The rows of a group lie close to one hidden flat surface of 9 dimensions, which passes through zero. Surfaces can cross.
In the rows, 128 means zero.
Known rows, each followed by its group:
[125 119  90 128 128 106 144 110 119 123 101 147 138 124 122 101]	zomu
[ 90 142 167 129 156 167 203 143  98 169  87 179 153 160 166 107]	kud
[145 124 122 184 155 116 155 135 110 167 173 158 122 129 128 115]	zomu
[196 134 104 123 113  69 100 123  89 170 186  82 132 122 162 180]	ladog
[ 73 118 165 169 145 181 127 142 156 117 114 135 115 132 106 146]	zomu
[131 149 175 121 121 110 149 155 142 183 147 141 109 169 141 155]	ladog
[143 169 178 100 115 143 190 181 123 118 142 178 114 112  68 221]	leror
[101 103 161 121 143 162  92 117 132 114 144 147  84 108 133 148]	bogoz
[110 135 162 132 119 127 142 143 141 164 118  99 140 164 136 162]	bef
[158 133 119  95  92 127  81 145 158  95 125 106 116 124 113 127]	kud
[138 125 121 152 152 131 167  98 128 131 127 150 110 116 123 111]	Dase
[113  86 159  80 121 149 105 134 108 142  96 107 114 108 182 173]	zomu
[ 95 128 124 129 144 131 161  92 165  86 145 162 107 108  61  34]	Dase
[ 94 148 154 184 129 129 125 176 150 155 149 139 145 170  99 134]	bogoz
[144 177  75 198 146  67 148  74 132 126 122 110 115 162  94 184]	bef
[117 109 112 126 120 120 171 123 121 126  84 146 137 111 106 149]	ladog
[150 132  80 133 105 103  73 151 108 129 120  88 174 151 157 147]	zomu
[107 116 172 132 104 114 138 156 170 166 116 115 121 157 130 136]	bef
[111 125 109  55 115 128 114 111 129  88  46 159 112 123 142 110]	ladog
[137 124 147  79 145 200  94 136  93  83 153 155 118  83 156 125]	bef
[134 114 115 139 124 115 138 123 137 134 106 140 124 125 128 112]	kud
[116 110 116 118  80 112  80 182 161  91 119 125 141 113  56 182]	ladog
[113 112 122 137 122 123 120 143 132 138 125 121 148 137 131 109]	leror
[ 86 127 134 163 146 126 123  81 160  90 146 112  95 113  71 128]	tur
[150 147 141  66 136 125 211  81  77 139 127 107 141 106 142 162]	zomu
[139 110 110 102 100  96 115 137 132 131  91 133 121 126 134 159]	bogoz
[137 138 157 131 115 151 147 167 142 140 136 127 142 138 127 126]	tur
[121 180 173 182 161 132 162 166 131 181 160 178 101 182 129 161]	tur
[107 101 109 158 130 156 174 121 117 105  89 117 167 105  96 149]	ladog
[157 109  55 155 112  51  62 125 149 132 100 161  92 134 130 124]	zomu
[132  97 135 122 116 132 114 155 124 135 119 150 121 110 134 143]	bogoz
[ 90 157 153 120 168 161 176  81 120  91 165 165  92 101  73 100]	bogoz
[175 126 118  88 116 123 134 128 114 112 148 131 121  89 116 139]	leror
[128 167 170 145 154 113 131 128 146 154 149 177  53 160 130 170]	leror
[120 131 112 126 118 111 163 120 123 138  96 119 158 137 117 133]	kud
[124 122 102 143 105 118 130 125 157  92  90 122 121 117  74 134]	kud
[131 131 139 123 125 110 117 126 141 137 140 134 102 135 131 131]	bogoz
[154 175  66 158 130  56 141 103 127 123 123 138 140 156  94 124]	zomu
[101 119 120 155 137 177  90 138 135 102 106 124 153 143 149  89]	kud
[171 116 107 119  95 126 131 155 137 122 110 108 154 123 125 124]	tur
[ 99 128  96 139 110 123 124 119 155  83  97 106 159 133  78 112]	bogoz
[ 74 128 135 114 184 146 138  57  74 124 148 146 114 109 156 103]	tur
[117 185 183 137 153 144  66 169 117 175 199 134 124 196 183 134]	leror
[145 113 118 166 142 116 148 114 121 168 159 110 150 142 160  63]	kud
[141  90 160 116  90 108 143 138 192 130 148 124  91  97  79 103]	tur
[134 193 107  68 128 112 174 116  86 109  97 135 165 150 125 133]	leror
[131 159 134 112 145  96  73  96 119 142 167 110  92 157 166 125]	bef
[130 166  91 150 139 105 157 109 113 129  90 130 148 163 128 141]	Dase
[129 138 119  61 102 120 100 147 107 106  92 118 142 129 135 188]	ladog
[191 151  79 122 123 133  90 146  91 107 135 111 169 131 164 132]	tur
[116 160 152 183 155 188 128 134 145 108 189 108 153 149 108  71]	kud
[130 113 148  98 128 145 146 132 122 115 144 147 120  89 108 132]	kud
[ 80  96 121 172 110 155 164 149 163 101  79 128 169 114  63 106]	tur
[142 154 133  86 112 105 191 144 106 161 156 129 180 141 121  91]	leror
[106 166  93 121 136 114  82  88 121  91  83  88 132 159 147 163]	Dase
[108 168 148  76 153  90 173 114  80 183 109 174 118 163 181 126]	ladog
[146 118 154  39 100 106 165  79 120 134 151  49 131 101 138 121]	Dase
[140 124 128 170 138 165 116 114 140 106 140  80 130 126 137 138]	ladog
[121 149 146 126 162 101 139  84 106 154 151 133  82 137 145 156]	bef
[136 116 101 168 137 160 161 165 104 131 150 146 201 116 120  59]	tur
[151  89 153 113  98 113 136 135 171 152 111 111  91 117 137 129]	leror
[162 153  76 154 145 169  98 138  99  91 107 150 159 136 158 113]	Dase
[140 137 110 168 152 161  98 103 152  70 146 137  94 106 106  98]	kud
[164 116  91 204 158 101 107  77 127 155 198 101 117 130 153  72]	kud
[182 113 113 122 113  91 106 154 139 138 141 174  90 108 124 133]	Dase
[119 115 154 160 117 115 105 127 164 172 129  66 133 176 167  93]	bogoz
[144 160 134  99 131 107 118  95 123 132 148  95 113 147 155 135]	Dase
[104 119  96  66 144 135  50 132  78  97  90 189 116 110 177 132]	bef
[129 143 132 170 160 177 128  77 112  85 163  61 134 110 122 159]	leror
[136 143  93 148 111 137 147 192 132 124 104 179 196 154 105  46]	Dase
[174 133  91 122 115  74 133 110 124 139 127 108 126 125 132 148]	bef
[140 150 168  72 124 177 146 143 112 121 120 107 136 130 163 159]	ladog
[101 128 181 118 146 138  82 101 163 116 162 141  41 121 127 117]	bef
[158 141  39 157 150 138 120 103  93  62 127 137 168  96 104  98]	bef
[136  60 155 118  92 111 145 157 195 154 146 152  95  92  95  39]	bef
[136 141 101 144 143  99 134 103 111 136 172 126 138 128 114 112]	leror
[ 61  89 159 134 154 171  97 120 144 119 105 179  86 111 144  80]	zomu
[128 137 122 107 124  89 104 123 155 131 114 166  79 142 129 110]	ladog
[113 104 136 110 112 136 120 150 153 129  72 153 110 133 145 124]	leror
[128  87 107 171 116 144 135 179 126 130 104 156 163 108 113 143]	bogoz
[190 157  91 135 126  77 142  94 141 108 147 123  84 110  85 176]	zomu
[114 133 111 113 120 122 133 115 141  78 140 144 126  93  56  96]	Dase
[127 135 157 103 111 137 153 105 153 122 109  79 121 137 122 145]	tur
[177 129 144 136 156 169 103 100 121 118 202 104  97 100 165 100]	bogoz
[178 130  96 121 126 125 148  95 122 104 111 126 113  99 118 140]	tur
[109 141 139 133 122  89  99 138 163 155 120 133 101 175 134 120]	Dase
[125 119 131 166 152 117 111 118 111 152 135 134  92 133 151 190]	zomu
[184 141  65 139 119 112  96 131 118  79 137 133 133 107  95 161]	bogoz

New rows, each followed by its group:
[ 80  98 180 114 129 134 126 135 136 172 207 106 162 132 128  23]	tur
[ 90 111  94 145 126 134 113 148 112 124 100 141 179 135 121  98]	leror
[156  79  91 144 123 141 119 104 115  98 167  91 150  61 106 112]	leror
[121  97 168 167 133 170 101 122 151 146 161  42 149 135 164 107]	leror
[134 147 120 127 145 133  94  99 134 101 141 132  96 125 134 119]	Dase
[ 91 107  67 120 128 119  81 104 136  68  87 167 127 104  95  65]	ladog
[162 120 149  74 100 113 165 112 127 132 117  95 105 104 122 197]	zomu
[180 159 142 104 122 156 125 139 151 105 139 131 109 135 136  78]	kud
[116 112 135  81 102 156 125 131 127  96  89  98 156 109 126 126]	zomu
[118 150 189  85 127 147 127  96 149 124 154  66  98 133 136 143]	tur
[ 95 149 136  82 141 150  95  51 125  73 120  53 109 117 138 153]	tur
[107 153 151 124 129 174 136 102 142  81 122  70 138 131 112 145]	tur
[132 129 129 112 117 136 126 154 122 118 123 138 144 114 116 146]	leror
[196  81 105 104 101  96 100  82 150 109 141  64  92  82 144 127]	leror
[161 134 145 113 136 162 126 138  99 121 173 122 132 105 145 141]	Dase
[ 88 104 114 101 104 103  73 104 179  63  92 131  79 100  60 143]	bogoz
[131 144  83 177 120 133 117 153 110 125  99 104 198 158 133 149]	bogoz
[160 127 105 134 106  86 154 124 129 150 119  90 154 140 124 133]	bef
[ 79 103 172 110 143 167 121 120 138 120 107 150  86 113 142 128]	zomu
[159 107 176  89 109 145 134 126 171 128 105 112  69 115 152 144]	leror
[122 101  91 180 125 106 133 105 143 107 122 122 125 112  82 124]	kud
[167 137 100 153 145 142 156  96 108 134 151  99 164 131 166  50]	kud
[ 88 177 146 104 135 180 118 138 147  78 145 137 156 158 105  23]	zomu
[143 147 131  97 140 128 136  51 155  99  53 106  62 140 165 133]	leror
[111 108 126 129 118  85 170 146 133 180 101 163 146 150 128  85]	zomu
[ 65 138 108 134 140 111  87 102 155 109  68 184  85 159 118  92]	zomu
[ 90 121 111  66  92  81  86 179 136 122 126 184 151 130  91  95]	ladog
[106  92 144 115 132 126 167 118 105 122 156 153 122  69  73 176]	kud
[143 138 164 111  99 139 206 155 133 143 138  83 177 136  95 142]	zomu
[187 172 213  26  90 108 209 140 174 171  96 127  57 162 157 158]	leror
[ 84  68 189 105 130 183 147 117 127 124 149  86 140  83 125 121]	Dase
[129 120 117 154 141 162  88 107 125  88 134 105 128 114 135 131]	bogoz
[167 101 106 164 129 159 148 188 109 119 146 199 150  85 102 126]	Dase
[151 162 112 138 176 167  49 113  87 104 203 146 119 131 177  68]	zomu
[162  74 130 126 112 109 128 150 147 158 122 161  95 102 141 119]	Dase
[119 106 177 125 130 188 102 152 155 116 105 145  85 123 154 147]	leror
[112 142 141 116 166 178 110 129 102 104 158 165 117 111 144 102]	bef
[131  81 117 133 104 115 128 119 152 135 108  94 144 116 129 105]	leror
[177 106 142 127 128 161 132 146 123 137 180 119 141  98 150  81]	bogoz
[120 100 133 111 124 141 112 126 138 113 104 123 105 106 132 152]	zomu
[112 127  92 146 131 111 155 116  81 141 101 104 178 134 130 184]	ladog
[229 115  68  98 115  92 107 104  77 122 152  79 130  80 160 199]	zomu
[106 123 169 135 141 172  85 151 128 112 198 128 121 108 113 127]	kud
[111 117 128 144 123 120 110 166 117 170 119 130 170 164 171 116]	zomu
[124 180 162 123 140 207 111 167 122 120 140 106 176 179 181  69]	kud
[147 112 113 125 131 143 138 158  93 125 114 162 146 105 136 157]	bogoz
[125 137 134 149 134 129 144 128 132 126 155 127 134 128  98 124]	kud
[147 149  74 163 120  84  73 111 126 148 117  48 171 189 181 118]	kud
[177 100 156 110 160 144 127 116  84 169 151 168  60  87 206 173]	bogoz
[157  99 131 153 110 148 119 127 169 117 105  84 114 122 134 128]	ladog
[158 166 147 156 153 142  89 169 121 134 197 180  91 135 129 154]	Dase
[104 146 186 110 137 118 207 174 119 175 186 208 120 119  66 147]	ladog
[134 187 105 173 157 140 192  97 104 106 167 124 166 134  80 129]	zomu
[ 68 134 142 160 140 103 174  95 159 136 121 142 107 141  66 129]	Dase
[141 185  92 159 129  97  65 156 133 127 113 162 113 184 141 169]	Dase
[ 56  98 114 188 136 138  62 135 132 118 127  97 162 136 118 137]	kud
[127  76  94 144 143 132 188  65 115  89  94 142 108  50  77 160]	Dase
[153 166 128 162 154 113  78 130 141 130 196 152  88 152 130 104]	zomu
[162  73 103  59  91 115  82 167 102 152 132 128 171 101 188  71]	tur
[ 98 131 160 134 143 164 125 107 135 112 150 113 110 124 126 112]	bef
[100  76 127 134 120 165  37 174 149 110  83 175 104 112 160 120]	leror
[196 100  65 116  91 100 164  92 152  59 104 105 108  47  48 153]	zomu
[131 130  96 121 139 121 104 116 120 104 127 159 130 124 138  62]	zomu
[137 150 166 139 151 148 119 123 122 174 156 111 112 166 198 120]	Dase
[141 122 118 115 111 102 122 132 156 111 110 129 109 120 106 131]	zomu
[ 77 131 188 146 166 177 168 145 137 131 127 215  84 121 106 126]	kud
[140 147  97  45  98 130  96 163 103  84  53 161 140 121 133 184]	leror
[135 119  96 142 148 101 141 109  97 148 165 144 143 109 127  97]	ladog
[177 200 139 156 148 117 126 109 142 136 201 105 101 169 134 111]	kud
[112 115 171 143 104 135 252 136 154 160 108  92 166 134  78 119]	leror
[115 133 181 141 115 124 170 162 148 174 113 127 116 156 125 180]	bef
[152  84 148 139 120 118 115 147 140 175 137 141  94 119 160 130]	bogoz
[115  99 136 104 139 129 160 122 106 123 105 202  86  76 107 160]	bogoz
[ 78 133 126 177 144 163 115 157 136 126 127 142 169 159 121  69]	zomu
[135 127 137 100 103 145 190 141 138 112 109 131 159 107  89 108]	kud
[135 151 144 113 141 172 116 123 109 118 198  89 164 126 140  75]	tur
[212 138  78 126 140 113  88 115 116  97 137 175  76  99 143 134]	Dase
[138 102 125  88 103 126 113 161 122 127  96 152 129 113 141 139]	bef
[131 111 116 173 109 108 108 154 136 139 154 102 155 133  97 149]	ladog
[ 90 130 153 134 149 125 148  62 126 149 106  73 105 149 161 161]	Dase
[135 113 132 198 147 125 170 122 123 155 172 116 137 125 106 138]	ladog
[106 132 135 130 103 148 148 161 144 113 105 111 170 144 102 115]	kud
[ 86 147 142 143 152 116 115 117 119 152 137 144 121 156 139 136]	tur
[177 145  85 176 147  78 125 141  86 185 183 140 163 155 161 106]	zomu
[175 141 107 144 135 129  79 134 154  80 157 167  70 107  99 115]	bef
[ 83 102 163 135 121 102 165 123 169 154 101 151  84 129  96 138]	tur
[120 118 156 178 135 144 110 133 145 132 148 115 105 125 117 170]	leror
[136 127 129 106 134 131 129  91 144 112 136 122 105 122 139  64]	Dase
[172 150  75 182 145 139 103 126  85 136 109  78 175 158 195 166]	bogoz
[164 137 111  90  83 142  73 155 156  72 130  61 158 123 110 130]	zomu
[157 115 140  97 148 136  71 116 121 127 174 159  77 103 174  89]	zomu
[209 120 105  45 110 105 139 101 104 116 139 121 111  82 153 103]	bogoz
[102 117 188 147 172 142 146  96 115 211 127 125  90 163 215 134]	bogoz
[134 146 101  95 107 104 151 122 121 115  55 126 135 145 131 170]	kud
[ 96 139 116 162 140 124 167 120 150 122  56 170 111 151  96 146]	kud
[106  92 143 113 131 115 177 118 118 158 105 159 120 103 131 122]	bef
[191  88 158  85  83 141 138 169 144 115 164 103 116  64  93 190]	leror
[115 118 123 155 149  98 151 101 135 167 124 157 116 147 149  64]	ladog
[145 132  87 147 140 149 138 100  97  98 108 103 161 115 143 131]	bogoz
[137 121 126 133 133 109 102 121 159 127 148 157  84 130 126  77]	ladog
[117 168 150 162 113 129 157 156 166 128 154  94 166 167  72 115]	kud
[200 152  99 185 156 162 167 194  87 135 123 246 125 116 136 170]	tur
[ 99 147 153 158 158 169 117 161 105 128 138 195 111 130 132 159]	tur
[113 126 171 204 126 115 166 162 178 192 127 113 122 177 116 150]	ladog
[162 139  55 123 137  56 104  84  91 119 163 144 121 104 111 118]	leror
[ 93 170  97 141 137  96 144  96 150  96  84 154 108 158  76 110]	zomu
[153 151 101 146 135  98  62  88 141 123 110  89  85 159 173 157]	ladog
[113 151 129 120 137 111 139  88 158 115 136 135 101 146 116  55]	Dase
[127 114  95 122 115  71  72 172 115 162 146 155 158 143 139  97]	leror
[ 87 144 105 195 145 116  65 140 152 100 184 143 128 139  60 112]	ladog
[145 119 120 177 143 102 129 119 131 170 103 153  84 142 160 183]	Dase
[115  77 120 154 132 142 104 118 141 125  82 143 105 110 152 122]	Dase
[149 139 101 179 120 174 117 184 150  72 116 163 142 115  71 135]	bef
[120 183 102 166 152  82  65 125 101 140 172 125 123 175 130 190]	leror
[111 148 115 153 138 162 145 121 127  95 116 113 165 141 113 108]	kud
[101 134 120 135 133 127 181 160 104 148 147 166 189 132 100  76]	leror
[157 133 203  86 115 159 142 163 155 155 153 132  85 135 154 140]	leror
[125 167 132 148 142 181 101 185  88  99 164 170 159 123 102 187]	bogoz
[140 187 129 148 147 108 166 123 137 168 135 143 133 199 158  51]	Dase
